The groups are shells around one centre, one inside the other: the same stretched ball of 7 dimensions in 10 sizes.
In the rows, zero is written as 128.
Known rows, each followed by its group:
[ 82 115 166  81 103  78 101 169  68 131 106 103  91 117 150  97  74 167
  91 107 110]
K
[114 143  88 124 109 131 198 152  93 123 133 142 112 133 131 141  79 139
 112 146 101]
V
[124 147  59 125  74 126 187 157 107 125 123 143 115 113 129 142  55 160
 109 108 121]
H
[ 99  74 160  94 137 103 101 142  89 141  88  76 132 138 113 131  61 161
 102 139  97]
T
[133 141 142 110 164 145 176 120 133 137 145 142 154 171  85 110 102 136
 112 131 119]
M
[119 108 186  95 170  99 146 155  90 146 131 122 100 138 111  97 117 135
  98 131 110]
P
[123 159 183 100 143 110 155 145 112 148 161 176  87 131 101  52 127 133
  86  90 135]
N
[ 98  97 168 113 149  97 183 155  46 135 133 126  84 130 141 129 113 122
 101 166  64]
A
[119 126 196  85 140  77 127 167  91 150 137 141  77 115 119  63 118 150
  84  80 134]
H
[116 163 149  97 100 102 153 149 104 135 148 164 106 127 124  73  97 160
  91  66 133]
N
[ 89  94 151 112 101  84 140 168  48 143 112 124  54  90 144 115  82 139
  86 135  83]
T
[128 166 105 121 134 151 189 137 132 133 149 162 122 148  96 107  96 130
 110 137 128]
M
[ 99 154 112 115 115 141 169 137 105 125 135 143 121 148 119 117  80 137
 108 151 105]
V
[112 100 171 123 139 107 206 118  55 137 149 149 125 146 127 129 111 133
 100 127  53]
K
[132 103 147 109 140  93 152 175  94 153 122 131  66  99 110 104 102 138
  93 116 126]
G
[108 142  94 119 123 136 188 152  96 121 128 129 118 144 129 143  80 135
 116 166 101]
S
[108 118 175 112 140 114 164 126  84 143 143 148 111 142 111  98 106 133
  94 125  88]
M
[116 103 193 109 159 112 155 120  90 150 140 141 118 146  97  95 112 132
  93 122  89]
S
[124  92 160  99 148 101 103 165 114 160 103 109  79 106  90  94  85 144
  91 122 138]
A
[106 158 180  90 141 105 169 140  88 127 157 152 124 160 132  82 120 146
 100 104 107]
S
[102  89 155 115 136 110 160 135  69 139 119 117 113 135 122 134  86 137
 101 150  72]
M
[120 115  98 124  99 123 169 142 100 137 116 132 117 119 114 138  62 152
 104 120 104]
P
[104  57 151  95 135  97  69 165 100 157  68  66  90 104 100 123  51 157
  94 144 120]
A
[108  90 106 108 117 127 118 140 112 137  85  83 141 134 104 150  40 162
 110 145 109]
T
[148 171 100 122 140 156 187 136 157 140 151 169 128 147  77  98  97 134
 110 117 151]
A
[ 87 140 185  95 128 102 137 147  77 137 141 146  86 134 130  74 108 136
  89 125 102]
T
[ 97  33 186  92 145  78  87 150  64 152  75  59 111 119 118 136  64 161
  94 140  80]
H
[ 93 130 167 107 124 103 154 154  70 140 139 149  70 119 131  89 107 128
  89 134  96]
P
[157 153  92 109 167 168 178 121 176 130 132 124 198 188  68 133  79 153
 130 128 150]
H
[136 135 127 102 138 116 155 157 124 139 128 131 118 133 104 107  90 153
 105 106 140]
P
[128 120 163  90 178 112 131 165 120 145 122 111 106 142  97  97 107 137
 105 140 140]
S
[116 130 103 130 119 142 189 129 103 133 132 144 125 140 108 136  78 134
 109 147  94]
M
[ 97 108 150  91 136  96 118 176  83 137 104  98  83 120 131 112  84 146
 100 148 116]
P
[137 107 138 120 148 128 201 111 101 135 139 134 170 165 102 143  93 149
 113 116  83]
H
[116 121 167  96 161 117 117 156 119 151 121 123  91 131  92  84 101 133
  96 139 136]
V
[130 169  76 136 118 162 214 132 129 128 151 171 126 146  99 127  86 127
 115 144 118]
S
[138 126 118 111 148 141 134 143 151 150 116 126 122 135  71 106  77 143
 105 129 150]
T
[117 157 155  90 116 101 139 156 110 136 141 150 106 130 120  72  98 159
  93  77 141]
K
[143 170 106 123 156 144 228 152 121 129 164 170 112 151 107 116 122 118
 116 146 125]
G
[ 98  92 122  97 106  99  89 175  96 143  80  84  84 100 120 122  48 161
  96 136 126]
T
[124 178 116  97 117 127 131 169 146 139 134 153  90 122 100  69  88 148
  98 102 174]
N
[111 132 173 109 153  98 207 154  57 131 160 155  89 140 142 107 135 121
 100 139  80]
A
[120 105 111 105 125 134 103 142 139 146  91  97 134 131  83 123  47 161
 105 129 139]
V
[102 113 155  78 148  98  74 190 114 146  92  86  72 113 111  89  79 149
  96 146 154]
G
[ 97 109 148 112 133 103 160 166  64 139 123 127  65 114 134 118  99 124
  97 162  89]
V
[139 138  37 124 108 167 174 126 155 122 105 110 188 159  90 171  32 167
 130 135 131]
N
[120 129 154  97 149 101 154 170  96 139 132 130  87 127 120  98 109 138
 100 127 126]
P
[128 119 147 109 150 128 171 119 113 136 134 130 159 164  98 122  91 149
 110 118 102]
P
[ 99 115 155 122 114  94 219 140  32 127 152 154  98 131 158 133 111 133
  99 130  48]
G
[119 119 127 101 175 138 128 163 132 141 107  97 109 146  91 121  86 129
 114 183 137]
H
[125 121  77 109 130 142 140 154 136 130  96  93 142 142  99 150  50 156
 121 154 135]
S
[138 122 159 127 163 136 204 112 108 147 158 165 132 155  85 110 119 122
 103 127  92]
G
[124  86 133 118 149 116 181 139  82 138 118 110 129 140 114 153  86 139
 111 151  80]
A
[110 174  82  96 106 153 132 137 152 117 116 118 168 166 106 117  49 169
 119 124 149]
N
[126 138 187  85 166  94 139 169 107 146 142 138  86 133 110  68 127 139
  94 107 142]
K
[105  67 173  72 133  65  61 184  87 150  72  60  91 104 123 108  63 177
  91 107 132]
N
[142 113 109 108 166 158 131 123 166 143 104  98 176 169  61 134  61 153
 120 144 141]
K
[ 97 110 142  84 108  78 104 188  80 135  97  94  78 104 144 108  70 166
  95 115 128]
K
[104 156 162 103 133 111 182 144  82 127 157 159 107 148 134  92 117 135
 100 122  99]
M
[139 112  91 114 152 144 150 149 142 140 103 101 138 143  83 145  65 145
 119 155 135]
S
[145 182  51 119 134 177 191 136 173 121 134 140 171 171  84 136  68 148
 130 141 156]
K
[115 172 126 104 160 148 176 147 127 125 147 143 124 168 107 103 108 125
 116 163 130]
A
[103  84 181 113 143 103 183 113  52 135 134 124 144 157 129 137  99 142
 102 132  46]
N
[ 77 110 172  82 134  84 107 182  62 132 106  94  70 121 149 102  90 143
  95 157 105]
G
[122 160 127  97 150 132 159 154 128 129 137 134 125 155 107 102  98 141
 112 135 140]
M
[106  89 184  87 141  75 104 176  78 151 105 102  70 105 123  93  94 150
  88 117 119]
V
[129 104  93 124 132 142 154 140 126 143 104 111 128 131  88 146  59 143
 112 152 117]
V
[141 165 129 120 141 136 207 133 124 137 165 178 123 149  98  96 116 132
 105 108 124]
T
[116 144 185  94 161 122 176 112 101 127 157 144 169 188 112  97 117 148
 108 109  95]
H
[ 85 145 179  99 104  96 142 146  69 136 145 159  78 122 138  71 103 141
  83 105  99]
G

New rows, each followed by its group:
[126 172  59 132 109 171 216 116 133 115 144 155 171 169 106 148  67 144
 125 142 110]
K
[135 122 130 103 157 131 134 150 140 147 117 118 121 139  82 107  85 143
 107 132 145]
M
[141 156  78 118 128 146 173 157 148 135 128 141 119 133  92 120  77 143
 114 129 152]
T
[129  80 179 123 158 105 192 121  70 151 140 141 118 137 104 125 113 130
  97 124  66]
N
[ 87  71 184 102 112  71 102 169  51 156 101 111  44  82 131  97  83 143
  76 124  91]
K
[ 91 107 175  98  88  71 123 159  56 144 120 135  70  95 144  87  84 159
  79  83  97]
H
[ 92 135 177 112 123  94 165 166  57 145 150 168  33 101 137  75 124 114
  81 137  94]
N
[123 145  70 143 112 167 198 125 127 134 134 157 124 138  92 140  69 126
 113 159 107]
H
[ 99 139 149 116 136 126 171 144  86 136 143 151  88 136 119 101 106 119
  99 157  96]
V
[112 172 164 118 163 130 221 145  86 132 182 188  82 153 121  83 150  99
 102 157  97]
N
[105 158 159  93 128  99 156 170  88 132 146 151  79 127 136  78 114 140
  95 114 126]
T
[110 103 159 101 106  72 160 162  55 137 125 129  91 109 148 115  92 160
  92  89  91]
G
[128 154 162 112 155 127 169 144 121 149 158 172  87 134  91  70 125 119
  94 122 132]
G
[111 125 153  95 118  94 122 169  98 145 120 130  78 108 119  85  88 152
  89 101 134]
V
[ 89 154 111 120  86 119 188 148  69 120 141 156  94 126 149 120  83 139
 101 136  86]
K
[104 125 146 100 117  91 152 171  74 135 126 130  78 113 140 106  94 146
  96 120 109]
M
[117  96 125 116 120 119 126 146 110 151 103 116 100 112  95 119  64 147
  96 129 117]
V
[ 81  66 193 112 145  90 156 142  28 142 119 111  81 126 141 130 102 123
  92 171  41]
H
[110 184 151 112 138 134 193 141 106 132 173 187  94 149 115  72 128 117
  99 131 118]
K
[111 112 123 124  97 124 179 110  86 132 128 139 151 142 117 137  66 158
 103 106  76]
G
[100 165  67 119  83 152 163 139 122 118 121 138 134 141 120 131  49 153
 113 139 120]
H
[ 99 140 116 108  99 118 147 153  95 130 122 133 102 124 128 112  71 150
 100 125 114]
M
[138 161  73 113 162 170 172 150 164 128 124 122 144 165  82 134  79 132
 128 176 152]
N
[114 162 118 141 106 130 246 133  71 130 176 201  87 128 132 113 117 114
  99 131  76]
N
[101 100 170 101 124  74 151 174  50 141 124 125  62 103 146 108 103 141
  89 123  91]
V
[104 126 158 105 150 120 132 158 103 146 126 132  75 125 104  89 101 122
  95 157 121]
S
[153 167 106 122 163 175 190 112 173 139 152 161 167 177  59 108  96 133
 118 129 145]
K
[124 111 147  92 123  90 110 172 110 149 108 115  88 104 110  93  79 162
  92  92 145]
A
[133 184  93 114 124 162 176 125 159 127 147 161 157 165  87 102  81 148
 115 113 148]
T
[134 159 114 112 162 150 178 147 141 135 142 145 123 156  90 108 103 127
 115 151 140]
V
[ 80  41 164 103 106  85  87 143  54 148  72  70 103 107 128 140  43 163
  90 140  68]
N
[148 129  99 124 146 147 180 136 142 144 129 138 135 142  78 129  82 139
 113 131 132]
T
[109 145 148 113 109 113 190 127  81 129 154 164 125 144 130 104  99 147
  98  98  89]
T
[103 122 201  94 133  80 147 154  66 144 144 148  79 122 133  74 120 141
  84  98 100]
T
[114 151 102  97 117 128 142 156 125 124 117 117 135 145 118 119  67 161
 113 124 138]
V
[117 132 104  98 139 138 110 162 145 138  98  99 118 136  92 115  61 150
 111 152 155]
T
[136 148 157 102 135  94 189 159  94 137 158 163 100 129 125  88 123 146
  97  81 124]
N
[104 146 146 108 114 118 150 141 100 138 138 153  99 129 115  88  92 141
  94 115 115]
P
[136 124 110 124 135 117 202 160  96 138 136 144  96 121 117 133 100 132
 107 134 109]
A
[116 123 126 116 111 123 147 138 109 143 122 138 111 123 104 110  73 148
  97 114 115]
M
[ 99 127 133 111 110 122 173 121  82 123 131 132 149 155 130 131  76 154
 107 124  79]
S
[113 132 128 119 103 135 167 105 109 134 135 149 154 150 103 116  70 156
 102 101  95]
G
[118 186  99 123 138 166 193 139 137 128 156 171 112 155  96 100 102 116
 112 162 131]
H
[125  84 133 113 133 110 134 151 103 152 102 109 102 113  98 127  71 147
  99 129 113]
P
[ 92 121 150  90 122 107 114 153  93 132 109 105 113 136 126 106  73 156
 100 132 113]
M
[123 174 138  84 140 125 121 162 149 135 133 136 117 146  99  69  94 154
 103 104 173]
K
[132 104 176 107 165 105 166 141  96 150 137 136 110 137 100 104 115 134
  98 119 105]
T
[116 159 111 100 141 144 145 150 138 128 125 125 130 156 102 108  81 143
 114 147 143]
P
[124  82 132 107 138 135  89 124 145 157  85  90 146 135  63 120  45 161
 102 126 132]
N
[ 97 129 141 116 137 121 196 141  66 124 142 138 111 150 138 131 104 125
 108 166  71]
S
[114 172 144 122 151 138 212 144  98 133 173 184  87 147 115  90 133 105
 103 156 106]
G
[115 146 141  90 161 130 122 162 134 137 121 116 110 148  98  93  93 138
 108 150 150]
T
[127 168 104  88 111 128 124 153 152 128 119 124 147 146 104  96  64 176
 109  85 169]
H
[102  91 151 115 137 106 160 150  66 141 118 118  90 123 125 131  91 130
  99 159  78]
M
[138 108 173  79 181 104 107 160 134 150 111  96 127 146  86  93  98 156
 104 112 153]
H
[109 178 175  84 175 143 140 132 139 129 153 143 143 188  95  67 118 134
 109 139 140]
N
[147 127 118  94 167 133 128 158 158 143 109 102 140 149  78 115  80 154
 115 128 164]
K
